The same things were measured in two ways. Each way mixes the same 11 hidden numbers, adds some noise and spreads widely along 5 directions of its own, which tell nothing about the thing.
(in the rows, 128 means zero)
Some things both ways: the first way, then the second way.
[ 88  94 102  98 119  62 141 125 130 148  93  99 111 128 142 110 188 114]
[104  90 138 141  86  33  88 139  76 105 101 127 142 137 133 184 161 104
  99]

[135 145 120 107 139 135 108 137  95 163 156  93 141 158 139 151 122 124]
[119  92 126 123 167 156 111 176 165 129 139 159 104 130 130 122 141 127
 151]

[140 104 108 169 174 152  87 125 159 109 105 153 132 131 114 120 143 102]
[179 112  82 142 136 182 181 117 165 175 172 107 159 127 122 136  76 160
 140]

[139 150  89 136 182 160 107 135 160 104 118 122 149  84 137 117 145 126]
[130 103 108 194  90 130 160 203 127 108 146 134 133 130 119 204 141 129
 120]

[162 135 135  47 118 128 108 142 156 121 186  96 136 127 117 160  92 139]
[ 77 142 124 169 110 182 154 149 145 139 129 106 118 101  90 104  62 141
 121]

[125 174 156 107 159 183 161 114 155 119  87  94 165 162 125 167 116  53]
[120 171 124 154 138 137 178  66 156 132 117 117 112 141 125 114 110 124
 127]

[100  79 112  82  93 115  82 123  74 130 105 116 117  84 105 100 154 129]
[171 109  99  77 128 159 189 108 161 156 140 138 115 165 154 110  94 162
 125]

[126 176 154 149 174 149 167 147 131 145 140 111 146 160 144 167 118 106]
[116 149 116 128 149 146 139  95 141 143 130 117 167 117 149  98 109 113
 135]

[161 156 116 156 143 141 109 102 143 113 178 104  96 140 152 109 112 165]
[127 174 104 133 193  99 106 108 153 118 161 174  97 133 162  96 180 131
 143]

[153  89 125  93 108  63 118 146 142 112 196 126 109 123 128 140 122 163]
[171 155 128 104 155 148 104 132 134 120 139 138  95  96 147  88 129 182
 148]

[144 171 109 111 145  26 147 125 163  97 175  98 109  43 153 140 216 153]
[124 181 128 146 139 107 127 111 115  96  75 141 121 115 158 104 157 100
 139]

[ 99  47  97 112 116  81 114 147  70 136 154 103 102 106 125 130 150 135]
[143 142 133 122 149 106  88 114 114 147 162 126 156 128 118 132 164 110
 132]

[143 190 157 146  96 139 143 126 145 135 180 115 111 139 118 103 114 176]
[135 165 117  91 156 107 106 106 137 113 135 176 115 137 160  98 192 120
 168]

[ 82  68 107 108 154 188 108 172 133 131 157 135 137 132 107 159 106 155]
[117 104 148 142  46 119 130 178 138 122 109 123 157  92 103 135  99 151
 138]

[168 200 192 160 158 130 137  69 125  98 126 136 140 100 175  92 141 112]
[149 157 145 162 158  93 124 136 108 105 108 146 104 152 179 119 187 112
  98]

[115 139  96 115 134 146 126 146 110 174 144 112 134 162 122 122 111 156]
[ 81 146 131 132 110  69  77 123  99 129 123 119 128 145 122 121 150  82
 120]

[125 141 146 146 134 156 131 145 115 126 139  78 188 116 134 173 119 108]
[149 160 157 115 198 158 118 125 145  87 117 164  80 153 137 103 195 116
 172]

[128 110 140 178 147 153  94 110 180 136 124 154 122 164 140  90 114 171]
[169  65 123 114 157 158 135 165 130 139 166 135 139 147 124 161 124 154
 121]

[133 144 153  41  86  77 150 148  87 133 166 110 130  83 122 101 141 117]
[ 83 118 148 164  85 127 132 140  95 125  94  95 157 119 126 140 109 100
  99]

[143 116 138  69  93  74 115 147  86 119 138 101 127 120 120 156 150  79]
[101 159 119 123 140 136 124  77 124 129  95 120 112 112 165  65 100 145
 131]

[162 199 184  87 103  63 145 110 137 119 143  74 161  80 128 153 164  87]
[104 126 115 152  91  96 117 179 131  96  77 164 123 101 140 127 147 118
 153]

[156 155 179  94  94 133 139 100 155 128 134 143 154 152 131  83  77 146]
[146 126 140 131 104 123 125 144  90 128 163 108 105 167 120 150 133 150
  91]

[140  95 124 111 142 112 108 136 155 110 193 142 140 121 155  97 147 145]
[173  83 178 169 172 187 141 169 141 111 123 117 103 135 113 157 136 147
 135]

[135  38  76  71  61  96  97 175  80  98 124  93 107  76  92  90 106 107]
[ 91 104 102 148 117 123 130 131 124 109 147 123 135  91 128 165  97 162
 129]

[ 89  75  24 100 184  65 103 161  62 120 116  84 129  46 162 163 223 111]
[138 125 113 148 123 110 137 151 127 116 129 136 126 144 160 147 146 117
 117]

[182 186 196 153 121  86 166  93 217 115 152 143 170 162 151  99 116 131]
[181 141 149 143 153 145 104 130  95 126 174 103 115 167 103 157 163 135
 131]

Other things, the second way, with their names:
(224): [144  96 120 164 124 117  89 193 110 118 175 138 134  80 110 195 157 157
 132]
(168): [201 113 135  69 136 143 168 112 135 125 108 148  86 147 164 114 126 187
 114]
(50): [ 82 136 165 130 173 154 140  88 136 108  72 123 108 110 161  87 113 115
 113]
(45): [165 153 110  95 141 134 160  74 123 126 139 140 136 156 184 120 157 146
 131]
(192): [120 117 106 110 104  56 136  92 119 121 129 132 138 146 140 157 126 128
 105]
(363): [150 120  89 108 123 122 125 157 101 123 138 167 115 134 155 131 158 155
 132]
(372): [105 162 155 126 202 144  83  95 117 119 170 128 117 119  82 143 169  99
 146]
(156): [128  91 146 104  98 112 105 140 146  90  89 164 106  97 136 159 171 155
 197]
(184): [111 138 126 137 162 141 148 111 102 144 139 131 138 155 102 137 141  85
  94]
(449): [ 95  86 140 106 161 143 122 153 123 113  85 141 125 107 118 136 115  95
 118]
(409): [141 150 103 123 130 141 104 136 110 144 121 129 141 100 138  95 124 126
 144]
(159): [146 126 154 184 138 128 126 159 113 114  82 130  87 109 146 135 158 130
 109]
(329): [ 86  59 142 165 108 138  99 175 127 126 152 106 172  85  82 182 100 136
 134]
(238): [143 126 152 128 162 140 109 107 126 137 157  97 157 153 118 124 128 112
 127]
(215): [113 131  82 120 155 115 123 120 147 134 100 168 116  83 165  84 118 142
 137]
(116): [113  67 124 156 105 178 167 186  95 146 172 122 179 145  92 216 133 107
  96]
(258): [101  91 152  96 132 139  99 141 162 123  92 135 116 115 152  60  92 154
 147]
(433): [129 169  82 113 156 100 138  94 125 119 122 164 128 105 195  83 137 153
 116]
(8): [109 134 164 149  70 128  91 139  98 138 153  85 156 125  72 151 133 119
 140]
(230): [156 159  82  70 145 138 137  99 112 131 176 144 105 170 181  90 137 168
 120]
(297): [ 84 103 146 166 119 106 154 139 135  90  91 142 113 138 118 171 137 106
 118]
(51): [120  58 148  81 149 164 105 158 176 122 141 134 112 124 112 122  95 158
 168]
(28): [124 131 110 120  59 102  87 161  88 157 209 108 164 129  89 174 142 130
 123]
(454): [ 86 109 115 138 106 122 134 106 158 115 126 132 120 108 147 123 101 174
 152]
(411): [110 139 131 149 109  76  92 132  83 129 124 109 127 137 126 146 146  98
  97]
(32): [170 139 137 117 119 156 157 101 102 167 163  96 169 162 104 135 117 125
  99]
(349): [177 149 160 124 140  99 125  84 137 115 107 125 102 176 129 126 174 122
 151]
(292): [111 155 121 115  46  82 126 112 127 161 111 125 149 147 134  84 122 124
 126]
(202): [140 192 133 147 143 131 129  60 127 158 114  70 144 153 123  56  82 102
 120]
(204): [107 129 146  85 131 104  98 156 151  92  43 179  90  91 142  89 153 102
 167]
(120): [163 131 112 140 170 124 137 136 139 111 158 129 112 129 116 164 130 133
 125]
(74): [110 139 155 165 164  95 117 143  93  73  86 131  92 123 142 167 171  83
  92]
(452): [123 123 123 138 130 126 108 180 121 131 186 141 151 131  71 183 157  89
 131]
(65): [111 154 146 150 110 141 181 128 142 109  94 132 110 138 125 120 117 118
 109]
(216): [ 91 152 128 179 135  96  78 125 105 102 149 120 134  84 130 148 150 136
 135]
(391): [128 152 155 162 127  75  86 141 115  93  40 156 109  78 154  96 173 118
 146]

Some of these things the first way, each followed by its name:
[146 106 131 143 154 142 129 137 157 121 115 132 122 175 124 142  90 106] => (224)
[166 116  92 148 146  60 137 137 145  75 146 110  95 118 156 138 157 107] => (216)
[112 120  96 142 162  70  82  81 199 113 112  94  77  94 157 142 212 174] => (184)
[121 130 203  96  94 110 133  77 153 118  90 143 122 139 120 107 128 116] => (168)
[107 147  74 151 163  97  98 122 176 140 155 125  65 105 115 142 182 222] => (204)
[119  91  85 142 174 159  52 138 138 141  94 112  95 165 111 182 140 118] => (215)
[ 76  75 119  57  80 118 151 139  74 152  95  74 131 118 110 103 116  99] => (192)
[164 128 159 156 116  88 141 112 162 100 140 130 106 145 142  98 125 118] => (329)
[134 141 120  71  83  83 124 152 131 145 177 101 131 123 132 121 120 184] => (230)
[137 186 194 188 143 153 162  72 176 108  89 144 166 160 139 100 148  86] => (349)
[138  99 144 153 149 119  81 112 124  90 104 125 128 101 121 157 169  81] => (391)
[118 194 176  90 126 153 139 109 157 155 171 141 127 177 119 131 132 154] => (292)
[117  90 104  97  97 105 139 157  95 142 139 120 114 132 100 124 103 152] => (28)
[ 75 111 103 101 134 141 147 180  95 137 124 110 129 123 126 142 151 119] => (45)
[156 151 205 139  94 141 122 105  92 136 162 136 141 170 138 111  89 125] => (258)
[134 203 183  79 138 157 165 101 171 117 155 103 150 108 139 134 113 140] => (65)
[137  90 110 113 144 147 104 156 118 145 200 147 167 126 117 102  99 156] => (202)
[ 95 118 184  61 108  89 169 125 156 152 164 106 145 138 133 145 137 135] => (32)
